There are 8 hidden switches. A switch that is on adds its own fixed numbers to the row, and there is some noise. The rows also spread widely along 11 directions, which tell nothing about the answers.
Some rows, each with its switches (1 for on, 0 for off) after it:
-12,32,1,-37,-12,12,47,21,16,-32,20,8,-17,38,-13,0,-18,35,-34,-14,-6,28,-34,-3,11 : 0 1 1 0 0 0 1 1
-14,24,-12,-23,-12,11,52,13,20,-51,22,2,1,13,-15,-12,-12,14,-14,-6,8,20,-15,12,-27 : 0 0 1 1 0 0 1 1
2,24,8,-5,11,6,23,-8,-4,20,5,13,-33,14,20,14,-22,-18,2,-21,-7,22,-32,8,-13 : 1 0 1 0 0 1 1 1
-26,13,-11,-7,2,0,43,10,18,7,9,4,-18,6,15,5,13,16,1,0,2,0,11,-2,3 : 0 1 1 1 0 0 0 0
-10,9,29,-9,13,0,21,-4,10,45,-14,16,-33,1,36,11,-5,1,6,-28,-8,-5,-31,3,8 : 1 1 0 1 1 0 1 0
-14,11,7,0,-3,0,0,18,53,-25,30,5,-10,-4,28,-16,-12,28,-24,-15,-6,15,47,1,-19 : 0 0 0 0 1 1 1 0
-7,20,-13,5,4,-8,20,-2,20,2,7,15,-16,6,23,-2,-15,23,-14,-7,-19,18,28,13,8 : 1 1 0 0 0 1 1 0
-23,3,-44,-1,24,0,44,-21,12,15,3,-2,11,-21,-3,-31,24,33,28,-18,-28,18,1,31,-8 : 0 1 0 1 0 0 0 0
17,1,8,5,19,7,36,26,-4,-1,7,0,-13,6,-9,-11,3,4,12,-19,-14,25,-30,10,-33 : 1 0 1 0 0 0 1 1
-5,-7,4,9,-13,-21,-3,-3,4,12,8,40,5,-6,39,-24,-14,19,10,-29,3,11,12,8,-16 : 1 0 1 1 1 0 0 0
-16,20,4,-13,-6,0,62,7,-7,-5,-6,6,7,11,5,-8,-2,19,-5,-8,-23,24,-50,28,-16 : 0 1 1 1 1 0 1 1
13,17,36,4,-9,-5,21,-1,1,18,-1,18,-3,5,2,15,-12,-14,-4,-14,-4,2,-22,17,-3 : 0 0 1 1 0 0 1 1
28,24,18,6,-12,5,48,7,2,-12,16,13,-14,14,-44,17,3,-14,-7,-1,20,9,1,9,-8 : 1 0 0 1 0 0 1 1
-24,24,37,-7,5,5,32,21,-4,16,-16,-18,-19,18,54,26,-15,-12,-24,0,-32,27,-48,11,-16 : 1 0 1 1 0 1 1 0
-2,8,-8,-4,11,-7,31,9,17,9,-9,28,-22,10,-5,-1,1,29,0,-13,-2,-5,16,3,23 : 1 0 1 1 0 0 1 0
-5,5,12,0,0,-4,20,-3,-5,49,8,39,-18,-2,33,-1,-9,20,4,-24,7,13,-7,11,1 : 0 1 1 1 0 1 1 1
-25,2,-2,-7,-3,-10,34,-11,16,14,0,9,6,-17,33,-20,-5,15,20,-18,4,-13,-10,14,-13 : 0 1 1 0 0 0 1 0
-6,-1,-28,31,40,-10,45,38,26,11,-2,1,-21,-4,11,-3,28,31,8,15,-41,8,61,18,-10 : 0 1 1 1 0 0 1 0
35,27,18,17,-11,-6,34,-28,-2,33,12,19,-7,3,-53,16,2,-22,12,-15,15,-13,1,18,19 : 0 1 1 0 0 0 1 0
-37,7,14,3,-2,3,46,25,9,36,1,-18,-5,-5,42,-3,29,28,-2,4,-6,10,1,0,-13 : 1 1 1 0 0 1 0 0
-49,44,-4,-10,11,4,39,-41,26,17,-10,-22,4,-7,41,11,-4,-4,-10,-7,-48,20,-24,40,-5 : 0 0 0 1 1 1 1 0
-9,46,-2,-10,-28,-1,26,-44,17,-20,32,-1,21,4,-4,-2,-23,-9,-14,-16,-4,26,-13,28,-8 : 0 1 0 0 0 0 1 0
3,12,38,-6,-21,11,45,45,17,-29,11,-9,-1,9,-20,-2,10,11,-18,-2,22,2,-7,-3,-20 : 1 0 1 1 0 0 1 0
-15,20,-47,7,-10,-18,41,-49,2,14,18,41,38,-18,3,-40,4,42,16,-19,-8,30,25,51,-10 : 1 1 1 1 0 0 1 1
-51,43,10,-25,-35,-5,76,-26,-7,18,-10,9,14,14,36,16,2,14,-16,12,12,3,-37,20,9 : 1 1 1 1 0 0 1 1

New rows. What belongs after each?
-37,-10,12,8,15,-8,36,48,2,15,-12,-15,-10,-1,79,-6,11,20,1,7,-31,18,-9,1,-36 : 1 1 1 1 0 0 0 0
23,7,22,11,-9,-14,22,1,-1,20,-1,28,-20,10,-9,11,-9,-10,6,-12,22,-14,2,-4,10 : 1 0 1 0 0 0 1 0
7,9,-1,12,14,-6,42,2,1,48,2,36,-36,10,-3,11,22,24,7,-8,3,5,23,4,16 : 1 1 0 1 1 0 1 1
-23,49,-12,-14,-14,-13,40,-21,19,-5,-2,25,-17,33,23,27,-26,15,-30,7,-18,9,9,12,32 : 1 1 1 0 0 0 1 1
-6,22,-9,1,4,6,44,-7,8,27,14,17,-23,4,-7,11,18,2,12,-12,7,9,8,6,-2 : 1 1 1 1 0 0 0 1
5,2,-37,2,4,-3,39,4,-17,11,19,37,-21,13,-17,-10,3,22,11,-11,11,32,9,6,-3 : 0 0 1 1 0 1 0 1
-24,18,22,-32,-8,17,30,14,17,-13,22,-8,-37,22,34,12,-13,-8,-12,-17,32,6,-35,-29,-17 : 1 0 0 0 0 0 1 0
-28,34,6,-30,-1,24,74,-20,5,-1,-12,-26,-2,-9,-7,-3,-2,-22,19,-20,4,2,-72,28,-28 : 1 1 1 1 0 1 1 0
-10,14,-9,14,26,9,31,8,21,47,28,-1,-5,-6,8,-17,39,47,0,-17,-29,37,23,18,-13 : 1 1 1 0 0 0 1 1
-2,3,-14,-13,-1,6,61,7,6,-16,-2,-1,-24,5,-37,-2,13,-7,27,-6,35,-20,-13,-12,-2 : 1 0 0 0 0 0 0 0
-16,10,19,-7,-1,-5,19,5,28,39,0,19,-19,2,19,-3,6,47,-15,-18,-5,-4,16,0,34 : 0 1 0 0 1 1 1 0
-10,-1,3,-1,-18,-33,5,-7,19,-16,-16,48,8,-6,43,-6,-44,5,3,-12,-4,-17,16,15,1 : 0 0 1 1 0 0 0 1
20,20,4,19,15,-5,9,-3,18,14,12,27,-29,4,6,7,-14,-12,6,-25,-20,14,20,18,-13 : 1 1 1 1 1 0 1 0
1,-5,12,-17,7,3,37,-12,1,47,-17,27,-6,-18,-21,-18,8,35,20,-39,14,-16,-29,16,30 : 0 1 0 1 0 1 1 0
19,20,52,-4,-15,-14,40,-8,-2,22,-54,15,-3,2,-16,20,-28,-15,2,-15,-10,-35,-49,23,37 : 1 1 1 0 0 1 1 0
25,17,-1,-3,35,16,14,-5,26,15,5,8,-41,3,-41,8,2,-7,14,-39,-21,7,-4,10,16 : 1 1 0 1 0 0 0 0
-39,5,12,-15,12,1,43,-9,16,12,-18,-7,8,-17,51,-14,-1,8,15,-17,-25,3,-47,25,-30 : 0 0 0 1 1 0 1 1
-29,19,-19,-11,11,8,53,4,-12,9,7,-3,-20,16,35,-1,2,21,-8,-3,-16,44,-26,13,-15 : 1 1 0 1 0 1 1 0
-19,12,11,15,7,-7,26,3,26,2,-2,-30,10,-13,22,4,12,-5,0,5,-33,3,10,16,-15 : 0 0 0 0 0 0 0 0
4,2,-1,4,15,-7,35,32,9,-12,-14,11,-37,11,14,14,-15,0,1,5,-19,0,6,-2,-1 : 0 1 0 0 0 1 0 1
-30,33,-7,-10,-20,2,4,-20,43,3,37,20,-3,-3,41,-7,-13,24,-18,-19,4,22,41,8,-8 : 1 1 1 0 0 1 0 1
-34,19,-12,-18,11,2,45,3,19,31,2,10,-16,12,18,0,15,50,-12,-8,-13,7,-1,5,28 : 0 1 1 1 0 0 1 0
-13,48,-25,-8,37,21,30,-36,42,10,16,-5,-21,2,-7,11,1,-9,3,-25,-41,25,3,32,-8 : 1 0 1 1 0 0 1 1
-3,33,7,-12,-3,4,32,-16,6,2,10,16,-12,13,10,13,-25,-15,-5,-19,-10,17,-31,21,-10 : 0 1 1 1 0 0 1 1
-2,24,18,-29,-17,4,9,-10,19,-11,15,33,8,7,4,-16,-35,28,-22,-42,-11,22,-34,23,6 : 0 1 1 1 0 0 1 1
4,27,-5,19,29,-2,46,18,15,-11,-6,-18,-23,15,-5,26,2,-11,-14,17,-53,20,11,25,-5 : 0 1 0 1 0 0 1 0
-8,3,-4,11,-1,-12,-2,-20,19,35,32,34,0,-16,37,-18,-2,25,4,-26,11,12,40,12,-7 : 0 1 0 1 0 0 1 0
-13,6,-20,-8,5,-3,38,-8,2,17,10,22,-19,11,1,-11,12,28,13,-17,4,16,-7,-3,3 : 1 0 0 0 1 0 0 1
-8,3,-46,13,-2,-19,49,-8,-10,5,-1,27,7,-1,-11,-17,11,31,13,4,-1,13,30,23,8 : 0 0 1 1 0 1 0 0
-20,-4,21,-1,-6,-2,10,17,34,4,4,6,9,-18,33,-30,7,42,-6,-22,-13,14,14,8,-19 : 1 0 0 0 1 1 0 1
-10,31,7,13,1,1,18,-22,26,13,11,-8,20,-16,6,-4,8,12,-15,-12,-30,29,21,40,-8 : 1 0 0 1 0 1 1 0
-20,46,-25,-49,23,38,32,-30,43,-20,12,-10,-28,9,-37,-9,-17,4,2,-56,-32,26,-57,22,7 : 0 1 1 1 1 1 0 0
-24,37,35,4,-16,-7,1,-36,13,47,3,11,7,-5,58,12,-17,-6,-19,-24,-21,22,-12,29,-4 : 1 0 1 1 1 1 1 0
-33,19,14,-15,-14,11,27,13,21,8,44,21,-44,12,70,11,-3,0,-11,-9,46,16,11,-26,-41 : 1 1 0 1 1 0 1 1
-9,5,26,-23,4,8,-2,9,37,16,8,23,-31,-3,31,-15,-26,23,-2,-50,4,-6,-19,-5,2 : 0 1 1 0 1 1 1 0
-2,24,7,9,5,0,50,6,17,24,9,-8,-19,7,-12,18,21,1,-1,8,-3,-8,13,6,9 : 0 1 1 0 0 0 1 0
23,7,43,19,1,-7,23,28,-15,42,-6,23,-19,17,-3,19,9,21,-25,-5,-19,26,-7,10,16 : 0 0 0 1 1 1 1 1
-11,6,20,-2,-17,-6,18,-2,1,30,17,22,2,-7,29,-9,-3,28,-10,-18,15,15,1,11,-1 : 0 1 0 1 0 1 1 0
-28,32,-14,-11,-13,-11,29,-15,28,-7,-2,24,-9,10,31,6,-25,18,-14,-3,-11,3,22,12,15 : 1 1 1 0 0 1 0 1
-13,42,20,-3,-8,-2,31,-42,19,50,-8,19,6,-7,7,17,2,17,-15,-15,-17,5,3,36,33 : 1 1 0 1 0 1 1 1
-44,12,15,-12,-8,-5,51,15,-4,34,-11,6,-7,7,65,0,2,34,-11,4,-5,12,-25,3,-7 : 1 1 1 0 0 1 1 1
-28,27,0,3,2,0,56,12,-7,12,-11,-3,-29,20,39,33,2,-17,-5,20,-10,16,-8,5,-14 : 1 0 1 1 0 1 0 1
-17,25,6,-10,-27,2,60,6,7,-1,23,15,-6,14,2,-5,12,20,-6,-2,30,9,-4,-1,-15 : 1 1 1 0 1 0 1 1
-24,26,-11,-17,4,17,16,-18,9,41,42,7,-22,13,20,-8,6,32,-10,-34,9,44,-10,-3,1 : 1 0 1 0 0 1 1 0
-19,23,11,3,-16,-17,29,-13,-7,39,5,11,4,20,27,15,2,22,-22,3,-9,14,-4,7,26 : 0 0 1 0 0 0 1 0
17,41,-16,-14,24,24,24,9,40,-44,35,-13,-30,28,-49,-6,-7,17,-24,-32,-45,52,-9,14,-5 : 1 1 0 0 1 0 1 0
-2,19,-3,20,-6,-7,53,-12,-1,27,12,9,2,-9,2,3,19,-5,16,4,12,3,19,23,-19 : 1 1 1 1 0 0 1 0
4,-1,2,24,12,-7,37,14,15,3,4,-9,2,-15,-6,-10,25,-1,20,-1,-20,8,14,15,-30 : 0 0 0 0 1 0 0 1
-22,7,10,-17,-24,5,44,-3,10,14,21,20,16,-4,-1,-24,21,48,-6,-20,26,12,-9,8,-3 : 0 0 0 1 1 0 1 1
-12,32,-26,-9,21,15,43,3,44,-29,18,5,-22,4,-2,-10,-5,11,1,-18,-26,23,15,23,-29 : 1 1 1 1 1 0 1 1
4,7,5,-10,10,-1,9,-20,13,26,2,23,-21,-1,8,-8,-18,-1,19,-41,8,-7,-22,3,3 : 1 0 1 0 0 0 1 0
-2,14,-2,-29,0,11,43,-2,15,-18,-9,7,-20,9,-31,1,-15,3,7,-24,4,-6,-38,2,15 : 0 0 0 0 0 1 0 1
-40,-4,-5,-8,-11,-24,45,3,-9,27,-20,15,-2,5,55,-7,6,38,5,5,2,-5,-11,-4,18 : 1 1 0 0 0 0 0 0
-44,10,-2,-24,-19,-13,31,-6,23,-23,-11,18,20,-5,45,-15,-23,25,-6,-8,-6,-6,-11,16,-3 : 0 0 1 1 0 0 0 1
10,20,9,-7,11,1,4,-23,30,-6,4,12,-6,-5,-11,-2,-27,-9,0,-36,-20,3,-12,24,3 : 0 0 0 1 0 0 1 0
3,-7,-22,6,19,-12,12,-19,10,6,1,15,-3,-11,0,-25,-5,10,28,-32,-24,10,-7,18,-6 : 0 0 0 0 1 0 0 0
18,11,-22,17,8,-9,43,16,9,-33,0,-1,-11,6,-27,-6,-5,-9,15,1,-23,10,13,17,-21 : 1 1 1 0 0 0 0 0
19,16,15,-16,7,13,23,-12,9,12,7,17,-22,8,-39,0,-5,1,4,-41,11,6,-31,5,15 : 1 0 0 1 0 0 1 0
7,20,3,25,-12,-25,-1,-31,23,35,5,27,22,-8,-10,-4,6,27,-5,-16,-21,3,50,25,32 : 1 0 1 0 0 0 0 0
-46,6,1,-28,-9,3,57,1,-17,41,12,1,-3,11,37,-15,17,41,3,-15,20,14,-56,-7,-1 : 0 1 1 0 0 0 1 0
-29,25,21,21,-9,-19,31,5,4,31,-7,-6,8,7,56,16,12,10,-20,13,-45,25,9,22,-5 : 1 1 1 1 1 0 0 0
-25,45,8,-5,8,10,41,-16,26,25,8,-17,-7,3,17,16,3,2,-16,-5,-35,20,-9,27,-2 : 0 1 1 0 0 1 1 1
-17,16,12,-13,22,16,12,-15,18,28,4,7,-17,-14,41,-8,-16,-6,12,-43,-16,21,-35,23,-32 : 1 0 1 1 0 1 1 1
-12,25,14,-29,-6,1,-24,-18,53,-34,12,16,16,1,20,-21,-49,31,-38,-48,-40,25,-10,27,14 : 0 0 0 1 0 0 1 0
-14,20,22,-21,19,9,34,2,29,17,-21,8,-24,-2,19,8,-12,4,3,-25,-20,-12,-31,15,5 : 1 1 1 1 0 0 1 1
-28,18,23,-17,-13,12,54,17,5,0,11,-8,-8,8,23,6,12,11,-13,2,18,13,-25,-3,-22 : 1 0 0 1 0 0 1 1
-34,17,-3,3,-6,-13,34,-33,3,46,8,12,7,-4,39,1,15,20,1,-6,-1,11,4,17,5 : 0 0 0 1 1 0 1 0
12,21,4,10,-22,-7,34,-16,-3,4,22,21,5,0,-16,7,0,-10,2,-6,11,14,10,19,-7 : 0 1 0 1 0 0 0 1
-16,41,-8,-11,-4,14,65,-10,30,-25,12,-11,7,2,-33,-2,14,6,-5,-3,-14,11,-6,31,-14 : 0 0 1 1 1 0 1 1
-34,19,1,-3,6,13,24,23,42,2,17,-1,-20,-2,39,2,11,22,-15,-3,-7,17,36,-2,-19 : 1 0 1 1 0 1 0 1
-3,12,-8,-5,17,2,47,25,0,4,2,2,-11,19,-15,-5,12,38,-12,-8,-32,29,-17,17,10 : 0 1 1 1 0 0 1 0
-26,33,19,-12,-37,-2,61,-2,12,12,12,20,-9,12,15,25,2,2,-14,15,41,-18,10,-3,8 : 0 1 1 1 0 0 1 1
-5,23,22,-7,-19,3,14,-17,3,37,18,38,2,-3,24,-8,-11,22,-10,-34,10,25,-10,20,-2 : 1 1 1 1 0 1 1 1
-38,17,4,7,-8,-6,31,26,29,-36,9,-9,-5,-5,77,4,-16,-6,-17,17,-27,24,21,16,-55 : 0 1 0 1 1 1 0 1
1,13,12,-1,30,19,9,-38,29,53,17,-9,-19,-30,-1,-9,10,-17,33,-52,-3,2,-21,17,-19 : 0 0 0 0 1 1 1 0
11,-1,28,21,-21,-28,27,-7,-24,41,-26,40,-3,-10,26,9,-16,-18,22,-7,15,-19,-6,15,3 : 1 1 1 1 0 1 0 0
